The rows of a group lie close to one hidden flat surface of 8 dimensions, which may be shifted away from zero. Surfaces can cross.
(in the rows, 128 means zero)
Known rows, each followed by its group:
[152 136  57 116  72 129  95 119 136 122  90 115 120] => J
[108 169 112 122  93 142  85 149 120 132  95 132 122] => F
[183 137 114 149 126 149 114 141 159 117 155 121 157] => N
[125 103 150 106 125 151 215 116 184 119 179 130 171] => N
[137 128 170 172 190 118  88 145 175 126  98 116  78] => E
[131 135 102 161  81  70 143  72 158 127 141 114 128] => E
[127  68 147  90 105 144 158 118 148  89 136 116 100] => N
[139 118 100  99 126 134 122 155 118 137  92 122 116] => B
[173 108 147 149 121 157  74 121 167  95 127 125 137] => E
[145 104 142 130 157 110 172 154 172 124 104 104 123] => B
[128 116 133 128 150 109 143 167 116 178 169 160  65] => B
[100 157 133 130 118 133 139 136  65 123 134 135 125] => F
[ 78 162 129  95  76  76 158 126 118 129 156 110 147] => J
[149 127  89 165 129 136 134  62 150 121 168 129  91] => B
[136 191 103 126 171 152 119 149 163 141 128 113 165] => J
[151  46 153  72  79 149 145 159 163  96 116 119 148] => F
[123 150  90 114 125 161 153 126 108 133 106 131 158] => F
[131 115  84  98 101 107 135 114 149 118 149  97  77] => E
[125 161 102 148 130 173 135 107 111 146 159 164 111] => F
[112 126 142 174 110 130 121 128  32 116  43 150 115] => F
[142  93 145 121 123 113 158 121 159 105 175 112 148] => E
[125 133 120 128 136 142 109 128 109 122 101 124 118] => J
[132  82  90 101 138 115 123 110  51 136 100 146  84] => F
[145 112 112  69 151 207  54 145 162 101 122 119  86] => J
[122 162  91 106 113 140 131 123 157 137  99 116 147] => J
[142 167 102 181 149 121 145 109 107 148 138 141 137] => N
[145 110 136 142 149 121 128 126  64 142 161 151 149] => N
[166 118 109  99 144 181  80 177 156 111  98 103  85] => B
[126 112 128 125  99 119 134  81 182 109 121 118 168] => J
[140 181  59 145 139 153 125 105  66  96 123 115 124] => F
[134  91 187 112 117  73 163 252  96 132  97 112 139] => B
[ 53 140 154  70 151 116 119 136 162 184 122 152 103] => E
[123 132 118 139 153 140 186 104 106 129 195 134 114] => N
[ 88 118 146 120 165  93 118  94  67 171  93 161 158] => J
[105 147 153 131 187 187 125  92 108 115 181 147 139] => B
[128 111  89  69 102 146 101 131 148 138 123 129 104] => E
[159 163  69 138 105 131 118 148 123 131  99 108 133] => J
[200 102 108 152 153 187 121 104 131 164 167 175 212] => N
[120 195  34  87  24 100 133 148 141 137 119  94 130] => J
[132 115 173 175 217  88 149 147 173 152 103 119  85] => E
[140  95 144 154 121 108 112 116 102 119  87 131 125] => N
[136 127  83  77 129 131  89 126 124 153 118 133 142] => J
[148 125 101 104 129 145 122 153 135 130  77 115 148] => B
[176 111 153 177 152 111 167 136 187 113 157 103 168] => B
[106 137 140  96 124 175 120 160  91 150 177 164 118] => N
[150  94 123 126 152 134 160 108 100 135 173 141 152] => N
[139  62 123  88  62 166 140 139 179 179 138 178 113] => E
[144 148 129 156 108 114 110 120 138 120 150 112 147] => F
[137 172  89 139 138  70 135 144 145 149  87  91 167] => N
[184  86 184 185 177 146  95 134  95 103  97 139 204] => E
[133  59 168  97  91  75 146 150 127  91 108  96 176] => F
[152 132 135 176 146 135 118  89 117  85 121 110 147] => B
[162 102 164 158 159 149  73 140 142 112 103 130 117] => E
[164  89 160 133 123  96 176 206 155 126 137 102 152] => B
[128 167  84 142 160 110 149  85 103 150 226 132 116] => F

New rows, each followed by its group:
[141  95 121 116  86  95 160 154 122 129 130 122 130] => B
[ 83 167 100 105 133 110 136 119  95 168  79 143 140] => J
[158 113  94 154 164 108 141 116 187 140  83 107  86] => B
[134 109 206 153 164 141  86 143 191 105 154 117 104] => E
[161 127 106 139  98 119 110 127 128 101 137 109 131] => J
[144 132  80 120 100  90 162  98 232 135 155  97 104] => E
[142 115 117 105 109 149 113 127 164 150 185 142 109] => F
[111 165 101  59 110 131 149 157 115 103 148  85 171] => F
[120 108 149 115 130 120 160 131 107 133 180 138 103] => B
[158 120  95 157 144 159 125  89 127 131 125 146 129] => N
[122 109 142  99  95 139 132 158 103  79 116 109 134] => F
[110 137 149 100 161 132 187 131 115 143  99 127 252] => B
[188 122 128 162 111 156 107 132 140  87 141 113 184] => B
[160 140 115 160 169 142 138 112 176 150 147 134 133] => B
[126 147  87 107 107 147 102 135 113 146  81 144 128] => F
[189  70 120 135 100 112 103 118 180 102 119 109 139] => F
[108 123 143 114 122 106 123 126 141 132 132 133 108] => E
[135  82 141  97 182 164  84 109 134 138 103 151 138] => J
[ 98 114 182 137 142 100 146 125 157 152 141 141 106] => E
[136 104 123 104 133 116 137 168 124 122  72 108 123] => B
[128 108 157 147 117  97 130  96 128 107 140 125 160] => J
[127 143 123 101 163 141  93 128 165 110 126 102 133] => E
[117 162 120 139 157  69 178 137  88 167 152 122 170] => N
[145 125  93  93 108 166 132 100 142  95 118 110 190] => B
[142 138  82  96 104 148  91 162  81 146  76 142 172] => B
[ 89 129 222 215 120  95  68  95  82 135 112 167 110] => E
[148 122 104 103  78 140 109 135 158  86 151  98 116] => J
[ 82  85 188 124 135  68 212 143 148 165 172 143  69] => E
[105 145 118  94  99 214 113 159  71 105 123 147  65] => F
[184  86 128 140  97 194 114 111 196  78 149 120 121] => N
[138 118 116  99 107 162 105 127  97  80 113 113 143] => B
[150  94 140 119 127 182 157 110 154 139 170 162 166] => N
[100  96 127  86 147 142 115 120  81 156  83 157 122] => J
[142 110  43  74 154 108 117 116 100 140  87 114  89] => N
[156  87  96 105 119 134 146  94 186  55 111  71 101] => B
[135 129  91 115 138 172  91 123 131 130  59 135 105] => J
[160 113  76  80 150 128 144 126 151 146 138 117 157] => N
[173  93 138 125 156 109  71 102 151 126 169 126 182] => J
[ 99 155 100 135 143 132 172  89 102 147 136 146  88] => N
[140 183 121 152 195 150 138 148 145 149 109 121 181] => J
[180 148  86 175 142 149 103 120 167 203 206 176  77] => B
[156  70 128 101 148 136 172 163 161 173 109 150 121] => E
[181  94 116 201 135 104 140 121 175 162  83 137  96] => E
[144  70 178 136 123 129 119 161 102  84 160 122  64] => E
[160 111  58 131 146  94 130 137 128 152  69 119  62] => E
[111 138 148 143 123 114 189 121 142 126 166 121 144] => N
[144  94 108 145 100 114 139 117 135 159 105 151 116] => E
[ 84 147 121  89 128 140 144 121 116 142  84 138 124] => J
[ 92 144 131 142 116 185 158 131  42 137  69 171 118] => F
[163  97 168 145 111 129  98 159 120 104 148 128 158] => N
[129 110 131 104  86 152  80 114 187 132 141 143 112] => E
[151 131  76 126 113 140 106 116 127 145 118 139 111] => B
[133  76 150 114  85 144 131 129 157 158 138 165 131] => E
[190 116  85 133  70 135 108 149 139 131 151 128 140] => B
[163  66 137 107 133 111 217 157 146 118 173 114 143] => E
[117 154 122 130 158 139 117 147  77 176  93 160 172] => B
[111 116 172 108 145 140  93 135 112 128 120 142 145] => E
[183 103  93 174 167  78 131  94  92 129 126 115 163] => N
[120 128 106  95 151  95 175 131 195 158 133 112  90] => E
[122  95 171 138 131 119 135 133 151 146 133 148 116] => E
[118 111 123 107 142 125 149 127 126 121 116 122 104] => B
[135 119  94 128 134  96  95 107  87 135 159 136  79] => F
[149 122 142 147 127 169  19 131 162 121  87 146  72] => E
[162 142  83 155  88 134  96 124  95 154 137 150 160] => B
[178  74 144 183 108 145 162 117 115  76 102 121 119] => J
[181 176  76 191 144 168  78  98 129 177 148 173 158] => B
[131 147 152 117  83 135 145 149 194 122 134 110 210] => F
[188 104  62 124 121 156  82 127 123 130  67 127 140] => E
[152 104 107 127 157 170 144 121 145 135  72 146 153] => J
[155 111 121 175 143  82 126 103  86 138  91 134 152] => N
[131 159 108 144 116 144  96 135 121 115 111 126  75] => N
[148 123  89 106 157 117 179 107 136 150 155 122 169] => N
[106 104 157 138 118 127 162 104 113 127 114 147 134] => N
[147 116  75 115 110 147 136  62 163  92 116 101 144] => B
[ 84 110 108  74 148 141 137 109  98 117 112 128  74] => B
[159 118 138  94 122 160 133 191 138 126 148 124 180] => B
[125 176  81  95 126 161 119 195  91 125 119 108  94] => J
[ 81 164 151 102 131 176 113 121 168  93 107 108 105] => J
[105 130 124 119  92 117 121  77 184 109 111 119 149] => J
[181 130  87 142 153 102 118 132 117 132 141 106 160] => N
[156 139  71 154 165  99 161  88 112 124 151 107 119] => N
[161 124 165 200 142 129  87 128  78  65 132 114 120] => B
[ 95 178 104 150 140 132 162 105  91 164 139 150 113] => N
[142 120  97  93 144 140 170 121 148 136 163 122 140] => N
